The rows are grouped in 3 different ways at once. Each group adds its own fixed numbers to the row, and there is some noise. The rows also spread widely along 11 directions, which tell nothing about the answers.
Known rows, each followed by its group in each grouping:
[  4 -24  15 -31 -18   2   5 -13  46 -11  10  12   6  -7 -34  -9 -26  34
  -5 -51   6 -29   5  13  18  -4   2   1  29   3  14 -12   9  21]	j177 j719 (0)
[-10 -12  -1  14  -4 -29  21  12   2 -16  18  35  -3  -9 -15  25   9   9
  21 -10   0  22   8 -12   5  14 -17  27  11   5  10   6  18   2]	j323 j298 (2)
[ 12 -45 -10   2  -6  -3 -32   3 -10  20  -7  -5  26   6   3  -2  -2  28
  -7 -45 -36 -60  22  -4 -13   8 -19 -16  20 -23  12  16  17  -2]	j909 j330 (1)
[-12   6 -10   2  24 -17 -11   9 -18   0   9  -5 -13  10  29   5  25 -13
  -4  41  11 -16  25  -3 -23   4  11  -7   6  29  -7  36   8  -9]	j567 j719 (4)
[-10   0  -9  12   2   8   3  28  52 -42  17 -15  -4 -21  42   6 -45  12
  13   7  -4 -10  18  12   0  25  -2  12  28   2  38  13   2   8]	j323 j298 (0)
[-27   3  11 -16  19 -35   6  29   3  -7  25   7  -9   1  12  15  -2  -2
  -1  32  19  -4  16  13 -25 -14  37 -21   3  39  10  50  23  -3]	j375 j330 (3)
[  0   0   2 -26   4 -14   8  -1  12  15   8  27  -5  -9  16  24  -5  11
  10 -20 -19  28   2 -24  18  12 -27   9  23  19  11  10  12  -7]	j910 j298 (2)
[-18   3  -5 -20  10 -46 -19  10   9  -3   7  35 -12   5  30   0   6  -5
 -16   7   0  19  16 -21  -8  24 -18  11  30  29  14  20  17  -8]	j910 j330 (3)
[-12  14   7 -14   0  -5   2   5  22  -2  11  -6  -5  17  47   8  -1   6
  10  30  16 -14  30   5  -6   8  13 -28  24  -7 -13  34  21   9]	j909 j298 (1)
[ 24  23   4  25  -9  41  15 -20   4  -5   8 -10  -9 -19   7   4 -25   7
  27  23 -20  28  -5  -1  32   6 -15   9  11 -39 -19 -31 -18   8]	j567 j298 (4)
[ -5  13   5 -39 -14  19   8  -7  50 -38   5 -16 -31   1  44 -20 -15  16
   5  11   8 -27   9  11  13  19  -5   6  39  17   9   1   2  25]	j177 j298 (0)
[ 16 -10 -15   5   8  31  -7  -1 -26  20 -17 -16   8  12  -4   2  22   7
   8   1 -13 -50   9  -1  -3  -8  -3 -22  -2   2 -16   6  -4 -12]	j375 j330 (2)
[  5  16  17 -20  18   4  12   0 -18  31  18  -7  -7   1  59  13   0   0
  17  18 -16  27   0  -1 -12  -3   5 -19  -1   8 -13  41  21 -14]	j323 j298 (4)
[ 25  19  15 -10  -9   9   8 -18   0   8   0   3   2 -13  15 -24 -15  15
   6 -18 -20  26 -24   8   6   5 -11   7   5 -10  -4 -23  -2   4]	j323 j298 (2)
[ 13  25  -7 -21  26   2 -23 -12  20  45 -30   9  11   8  19   3 -18   7
 -22  -4 -26   9  30 -35  25   3 -31 -20  44  13  -2  -5 -10 -28]	j375 j719 (2)
[ 15  -4 -23  32  13  31   2   0 -33  35  20   2  20  15  41  24   4  -5
  26   6 -10  12  -3  -3 -11  22 -17 -31 -20 -20 -15  14   2 -23]	j909 j330 (1)
[ 19  -8  -5   0  -1  -4 -13  -5 -38  -2   8   0   3 -17  18 -32   9   9
  -2 -17 -33  -7 -28  10 -33  17 -16  19 -10  14  12  -9  -3  -8]	j323 j298 (3)
[  3  24  15 -11   3  -4 -25  -6  20 -11 -11 -19  -5  10  22 -48  -8   3
 -29  19  14 -49   9  25 -21  -7  35 -22  12  20  -1   7  -6  14]	j909 j298 (4)
[ -6  -3  -3  22   8 -12  -5  15   5   2  28  10  20   2  24   4 -16   4
  -2  -6  14  -6   4  17 -23  15  18 -22  -9  -2  11  24  11  -4]	j909 j298 (1)
[  4   6  11  23   2  -3  -4  -4 -13   2  22  -2  16  13  25 -35 -11   3
  -8   8  27   0 -12  41 -32   3  32 -30 -19 -20 -16   7   8   4]	j177 j330 (1)
[  8  30   4   8  29  -1  -4  -2 -15  15  -2  -7  -8  -5  30  -4  -9 -10
   1  41 -10  34   4   2 -10  -7   6  -4   3  14 -11   9  -7 -20]	j323 j719 (4)
[ -9 -20 -28   8   4 -17   3   3  14 -14   5  30   8  13 -39  23  29   6
   9 -17  26 -33  14 -11   3  27 -13   4  14  33  13   6   0  -7]	j323 j298 (1)
[ -3  18  12 -23  13  -8   5  -2  18  25  11  -1  -3   3  45  23 -21  10
  10  21  -5  28  29  -8  10  -6   3 -29  31 -12 -14  36  22  -5]	j567 j719 (1)
[  4   3   2 -11  -2 -26   2 -17 -15  -4  -4  19  -4  13 -17 -20  39   4
  -1   5  16 -10  -3   4 -15   9  -2   3   0  22 -18   1   6   2]	j323 j298 (1)
[  1  -5  10  29 -24  -1  21  -4   9 -36  37  18   3   0  -3 -19  -3   1
  16  -1  33  10 -22  27 -10  16  17  16 -14 -28  -3 -13  12  24]	j323 j330 (4)
[ 10  18   8 -20  -4  -4 -16 -20  -6 -15 -12 -20 -13   8  29 -62  12   5
 -18  25  -4 -24  -2  19 -20   0   7   1  12  -2 -19 -13  -3  14]	j375 j719 (1)
[ 11  20  11  -3   5 -15  -1 -12 -10  -2 -13   1 -10  -4  -1 -18   5   6
   2  24 -13  17   2   4  -3  -5  -3   4  14   4 -15  -7  -4   0]	j323 j298 (1)
[ 11   2 -13  26  15  22 -19  -1   7  28 -13 -14  31  23  -1   2 -13   5
  -3   1  16 -34  21  15  -8  -4  17 -52   4 -11 -11  17  -5 -17]	j323 j330 (1)
[ -2  -4 -12  10   5  -4  -4   2 -25   0   0   1  -5  16  20   4  29  -7
  10  30   4 -11  10  -2 -12  12  -5  -8   2   7 -17  20   9  -1]	j910 j330 (1)
[  5  25  10  -3  -6   0   6 -23   8 -12  15   8  -7  16  30 -39   3  -4
  -5  22  37  16 -12  23  -8  11  15  -8   2  -8 -26 -12   1  13]	j177 j719 (1)
[  8  10 -17  25  28  10  -3  -1  -8  31  -1   8  16   7  -2  14 -12   0
   0  13   6  12  10   1   1   6   2 -31  -2  10  -5   9 -13 -26]	j177 j330 (1)

New rows, each followed by its group in each grouping:
[  6   1   1  -3 -11  -3 -10  -8  27 -31   2   0   1  -7   8 -39 -16  13
  -9 -23   1 -18  -6  14  -9  24  -9  16  20   5  20 -20  -6  13]	j323 j298 (0)
[ -6  21  16 -10  22 -43  -4  -1 -18  27   4  21   4  12  -6  -7  15  -2
 -15  21  19  13   8  11 -24 -16  32 -31 -10  32 -17  25  10 -10]	j909 j298 (1)
[ -8  -8   1  26   8  -4  -9  19  12   3   4  -8  17  -2  12  17 -22  10
   5   9  -4 -16  33   6  -2  -1  15 -25  17 -21   1  28  14  -1]	j910 j298 (1)
[  6   9   1 -25  19  14  -5  -2  24  42   0   8  17   0  23  24 -27  12
   0 -22 -12  18   7 -12  21  -2  -9 -27  20  17   6  21   6 -19]	j910 j719 (2)
[  4  27  15  -1   8 -19  11  -7  -6  -5  10  10 -12  -8  14 -13  -5   1
   7  32   1  51  -7  12  -7  -3  10   8   3   2 -12  -1   4  -2]	j323 j719 (1)
[  1 -17  13 -13  -4  11   6   8  13  20  15 -10   6  -8  23  24 -30  21
  16  -8 -19  -5  28  -3  14 -10  -4 -21  35 -31  -7  25  27  -1]	j177 j719 (3)
[-16  -1  18   8  15 -44 -13  27   6   1  13   1   7  -6  17  -4 -25   7
 -14  22   0   0  30  23 -30 -14  40 -27   8   2   8  42  25   2]	j909 j330 (1)
[  5 -18   6  16 -16 -20  -8 -17 -20 -17  10  19  -2   7 -18 -40  23   6
 -13  -8   6 -21  -6  14 -19  12  -2  17   2 -17 -12 -21   8  16]	j177 j330 (4)
[ 10  35  25 -24  15   1   2  -9   5  -1  12 -10 -15  -4  37 -41 -20   1
 -15  28   8  15 -30  36 -22 -16  43 -17 -20  30   1   2  -4   3]	j375 j330 (4)
[ -1   6   2 -38  -4 -16  -4 -11  37 -17   1  25 -12  -4   2 -27  -5  18
 -20 -32   8 -10  -9   2   7  19 -13  13  26  41  23 -11  -3   8]	j177 j298 (2)
[ 14   5   0 -21  13  16 -21  -8   3  10 -34 -27  -7 -10 -29 -14  -6  21
 -12  11 -28 -57  21   4   5 -24   5 -20  31  33  -3   2 -19  -5]	j177 j298 (3)
[ 14   0  -7 -37  10  13  11  -8   2  19   5   8  -3  -7  22  18   6  14
  16 -28 -18   4 -16 -12   7  10 -25  -1   6  43  16  12   2 -15]	j323 j298 (2)
[-10 -25  -3 -22 -15 -22   6  -2  17 -24  31  19  -1   3   0  -5  16  18
   5 -28  23 -38  -4  15 -16  17  10   2   2  21  16  19  20  21]	j567 j298 (1)
[  3   3  16  15  -4 -13  -4   1 -29 -24 -13 -23 -21  -6   1 -30  25  -1
   5  46 -15 -31  14  16 -23 -17  19  14   9  -8 -21   8   5  17]	j323 j298 (4)
[ 13  -5 -12 -10   2  23 -17  -7  -3  12 -16 -20  11   7   4  -5   6  10
   2  -8 -12 -55  11  -2  -4   2  -8 -21  19  16  -4   9  -3 -10]	j323 j298 (3)
[ 17  25   9   5  13  22  23   1 -17  20   2   0 -10 -22   6  23 -23   3
  27  29 -29  48 -11   1  12 -20  -1  -5 -10   8  -9  -1 -12  -9]	j909 j330 (2)
[ 14   5   7  -2  23  16   3  -1  -8  42  14   0  10  -9  16  16 -31  10
   3  -4 -17  23  -6   8   0 -12  12 -30  -7  10   2  17  -1 -21]	j177 j330 (4)
[ -7  34  -9  12  24 -20  -1   5   8   1  14  18   3   9  40   0  -5 -15
  -3  31  25  45   6  -1 -14  21   2  -8   6  17   1  14   0 -18]	j323 j719 (1)
[ -5 -13  -5  -2   5 -23 -16   4  -7 -16  -7  -1   1   9 -24 -28  25  10
 -19   3   9 -58  12  15 -27  -2  18  -7   1  32   6   8  -1   6]	j375 j298 (1)
[  2  23  20 -30  28 -13   1   2  -4  42  -1   4   1  -2  26   9 -14   7
  -8   6 -11  21   9  -2  -3 -19  14 -31   4  31  -5  27  11 -19]	j375 j298 (2)
[ 33  -4   0  -7   3  24  -6 -14 -22   0 -26 -32  -5 -19 -20 -28   1  21
   7   7 -44 -29 -10  18  -5 -20   0   6   1   8  -6 -18 -19   4]	j323 j719 (1)
[  4  -3 -11  40   8  -2 -10  -7 -33  17   7   8  12  16   8   5  22  -9
   3   9   2 -10  17 -13 -12  17 -11 -10   2 -23 -22   6   5 -12]	j567 j298 (4)
[  8 -20 -15  -3   7   3   7  -2   8   5  -9  10   7  -6 -40  32   8  19
  17 -20 -15 -21  11 -11  17   5 -20   0  16  24  12   4  -5 -10]	j323 j298 (1)
[  0  31 -16 -21  16  18   0  -8  25  -8  -8  -7 -17  15  27   3   8   0
   4  34  11 -13  15  -7  12  12  -6 -15  23  36  -2   5 -17  -6]	j375 j298 (1)
[-16   7   6   0   9 -28 -14  17  30 -33  12  -7 -19 -23  35 -10 -30   7
 -12  29 -15   2  28   2  -4   6   8  21  35   7  26  15   6  11]	j567 j719 (4)
[  5 -26 -15  24   6 -14  -2  -2 -22   0   4  21  12   1 -49   4  21  10
  -1 -13  -1 -19   7   2  -7   7  -7   5  -2   8  -3  -6  -4  -8]	j177 j719 (1)
[ 12  -9   5 -22   7 -20 -21  -3 -20  12  -6 -12  -8 -20  37 -16  -6  21
  -4  -2 -61   4  14 -12  -9   3 -24  14  29  -9   6   7  11   0]	j567 j719 (1)
[  1  -6  -9  42   2  20   1  14 -12 -16  10 -28   5   8  24  -3  -7  -2
  19  40   3 -30  22  23 -16  -1  21 -21  -6 -39 -14  15   8   7]	j375 j330 (1)
[ 16  -1  10 -14 -18  -3   5 -24  -2 -21  16   7 -10 -10  10 -49   3  19
  -4 -18  -4  -4 -33  26 -13  15  -1  17  -5   3   3 -26  -6  18]	j177 j298 (1)
[  3 -26  -7  35 -11  22   1  13  31 -30  -1 -10   3 -24 -40  24 -25  21
  18  -7 -18 -39  24   2  27  -1  -2  14  23 -18  16  -9  -9  16]	j910 j298 (4)
[ 23  11   3  26   5  16  -3 -12 -10   8   3 -10   5 -11   7 -27 -24  12
  -2   4 -17  13 -10  19  -4   5   2  -9  -2 -21  -9 -22 -15  -3]	j177 j298 (1)
[  2  -2 -29  29   7  19  11  -8  10  17  30  24  31  21  -6  34   1   0
  19 -23  39  -5   1  -2   7  29  -3 -31 -11  -1  -2   8  -2 -14]	j567 j298 (1)
[ -3 -16  -1 -40  16 -37  -7  -4  -4  21  -3  29  -1   8 -22   2  26  16
 -17 -25   5 -26   3   0 -14   0   0 -13  10  65  11  24   7 -12]	j177 j298 (1)
[  6 -21   3 -14  -1  -3  -3   5  16 -12   9  -7   4 -15  -5 -14 -22  26
  -4 -19 -18 -28  -4  25 -12  -6  13  -4   0  14  27   5   3   8]	j375 j330 (1)
[  2 -17  -7 -16  12 -16 -30   7   6   5  -3  -9  10  -5  38 -19 -13  18
 -15 -20 -28 -25  14   3 -22  13  -9  -1  22  14  26  21  10  -9]	j323 j719 (1)
[ -7   5  16  -8  -3 -36   4  -3 -14 -10  32  16 -17 -10  39 -18   8  -1
   0  11  -2  28 -11   7 -23  13   5  17  -1   2   1  13  20  11]	j567 j298 (4)
[ -1 -24  17 -16  -3 -32 -17  -4  -6   4   1  11   5   4 -11 -27  16  15
 -22 -22 -10 -37  11   3 -18  -4   7   0  10   7   4   6  18   4]	j375 j298 (4)
[ -2  11  11  18  13 -18 -17  14   1  -7   3  -8   9  -7 -12 -29 -24   5
 -23  14   7 -23  12  26 -26 -14  37 -19   1  11   7   5  -5  -4]	j375 j298 (3)
[-14 -16  -8 -15   3  10  21  10  24  -3  33  13 -10   1  36  44  -1  10
  29  -7   3  -5  14 -13  13  23 -14   1  20  16  14  31  20  -2]	j177 j298 (4)
[  5 -28 -14  43   5   0  -2  19 -14 -12   3  -8  -1 -24  -7  13 -13  16
  18   7 -46 -12  25  -5   4  10 -22  16  20 -29   7   0  -2  -4]	j177 j298 (1)
[ 12   0 -27  -1  11  13  -8 -11   5   2  -8  28   9   2 -29   0  13   2
  -7 -28   9 -10 -23  -7   4  19 -19   6  -6  55  20 -20 -27 -12]	j910 j330 (2)
[ -7  27  -1  -3  19  -2   8   9   7   5   4  10 -10   1  31  18  -1 -10
   9  34  12  29  12  -7   6   1   3  -7   9  25  -9  22   3  -7]	j910 j719 (2)
[-15   6  12  19   5 -42   1  19  29 -21   8  22   3 -17 -13  -5 -26   8
 -12  -1  13  13  15  11  -8   1  18   9  18  10  22   7   6   3]	j323 j298 (2)
[ 11  26   6   1 -13  17   4 -23  27 -11  11   8  -6   8  41 -13 -10   2
   8   8   9  13  -5  -4  15  24 -11   4  17 -23 -13 -23  -3  10]	j909 j298 (4)
[ 11  15   1  -4  11   2  10 -12 -19  30  13  14   4   5  20  14   7   3
  15   9  -5  30  -8  -5  -4   7  -8 -18 -10  10 -15   8   2 -14]	j909 j298 (1)
[-15   3   4   9   1 -26  -2  18  24 -15   8  15   1  -3   2   5 -11   7
  -6   5  10 -10  23   4  -6   5  11  -2  18   8  12  15  11  10]	j909 j298 (2)
[ -2  35  -7   2  16 -13  -5  -2  46 -28   0  19  -5  -5  -9 -22 -28   1
 -20  17  28  21   4   9   9  11  11   2  15  31  19 -25 -25  -2]	j375 j719 (1)
[ -2 -18  20 -10  -2 -29 -23   3   8   2 -10   2  -3  -7 -10 -19  -6  16
 -19 -10 -23 -25  21   4  -9 -12   8   2  25  -2   6  12  17  10]	j910 j330 (4)
[ 15 -25 -23   4  -8   9   1 -17 -27  15   2  10  12  17  11   9  38   9
  22 -26 -16 -22   0 -19  -2  30 -42   4   7 -14 -13  -1   9 -10]	j323 j298 (1)
[  9   8  -9 -10 -20   5   8 -34  14 -18  -4  18 -10  20 -20 -13  33   9
   9   2  29 -24  -2  -4  14  19 -15   2  18   3 -20 -24  -7  16]	j567 j298 (1)
[  5 -23   6  19 -11 -19   3  -6 -29 -10   8  10   0  -2 -45 -20  23  14
   2  -5   3 -26  -4  22 -18  -5  14   7 -11  -5 -14  -7   4  12]	j177 j298 (1)
[  9 -14 -28  19   8  18  17  -8 -43  -4   9   4  -7  15 -12  16  49  -6
  30  25   5 -17  -3  -5  -4  10 -15   7 -18  10 -23  -4  -5  -8]	j375 j719 (1)
[ -4 -25   0   7  -3 -26 -34  12   7 -13 -10  -8   6  -6  13 -25  -7  16
 -22  -7 -25 -40  31   5 -18   4  -2   7  32 -11  11  14  13  12]	j910 j719 (1)
[  9   3   6  -8 -11  11  15 -21   2   4  17  16  15  17 -24  -2  12   4
  12 -14  44  -6 -19  15  -4  -1  16 -19 -10   6 -19  -6   7   4]	j323 j719 (3)
[ 10   6 -11  -6 -10  15  -7 -14  25 -20 -16  -4  -7   5 -10 -15   8  14
   1   5   1 -46  10   1  10  12 -10  -4  22  11  -2 -16 -15  15]	j909 j298 (1)
[ 21   4   7  20 -15  42  -3  -9 -22   2 -18 -35   3   4   0 -19   9   7
  17  18 -10 -46   5  18   2 -15  15 -20  -3 -31 -36  -4  -3  16]	j910 j298 (2)
[ -2 -10  -9  -3   1  29  12   9  11   6  12 -14   5   8  13  39  -2  14
  31   7   6 -42  21   6   5   0  14 -34   5   6  -4  34   9   1]	j909 j298 (1)
[-27  12   8 -12  18 -44  11  21  15 -11  29  16 -15  -6  19  24  -6   2
   5  31  21  21  18  10 -14  -2  30  -9   9  40  13  48  18   0]	j567 j298 (1)
[  6  27  12  20  -1   1   4  -3 -21  -7   6 -13  -9   1  31 -20   1  -5
  10  50  -1  14   3  18 -17  -2  18 -13  -5 -22 -30   1   2   8]	j909 j298 (1)
[  0  -3 -13  15   3  13  14   8  33 -20  20  14  16  -1 -36  15 -14  10
   8  -7  41 -23  -5  24   1   0  30 -18 -15  29  14   0 -12   7]	j909 j719 (1)
[ 13   6  -1 -14 -14  -4   0 -16   7  -1  24  30  -1 -12  37  -7 -13  10
   5 -29 -21  35 -22 -19   6  37 -44  24  14  -7  11 -26   3  -3]	j909 j298 (3)
[  3  -9   6 -27  15 -13  -8  -1  -2  12 -11  -2 -14 -15 -11  19   2  18
   4   8 -36 -17  31 -17  10 -17 -10   6  34  24   6  21   6  -3]	j567 j719 (4)
[ 17 -14  -1  24   3  23  18  -5 -28  19   3 -10   0 -10 -14  29  -5  14
  38  18 -31  11  12  -2  15 -11 -10 -10   3 -34 -25   1  -1  -7]	j177 j330 (1)
[ -4  -1   1 -37  -1 -17  -7  -4   8 -12   4   5 -16  -2  31  -8  13   8
   2  -1 -13 -12   0 -12  -6  18 -20  17  31  29  11  13  15   1]	j323 j298 (3)
[  5  11 -18   5 -13  18  -8 -12  11 -31   4   5  -6  18  31 -34  13  -6
  -3   6  23 -24  -6   8 -12  37 -14   7   8   6  -1 -21 -11  12]	j909 j330 (0)
[ 17  12 -10  41  28  20  13   4 -33  35  -5   1  22  -2 -43  28   3  -3
  15  11   3   2   2   6  -2 -20  17 -30 -25  21 -16   7 -19 -29]	j323 j298 (2)
[-14   8  13  29   7 -30  -2  27  -7 -26  23  -3  -2 -20  23 -12 -22  -3
   3  30   1  16   7  19 -31  -1  24   8   0  -5   9  18  10   2]	j323 j298 (3)
[  8  35   9  29   4  -5   3  -1  -6 -20   9  -7 -11 -15  26 -23 -21  -2
   3  46  -7  34  -5  20 -11   4  15   4  -5 -10  -8 -11 -10   8]	j909 j298 (1)
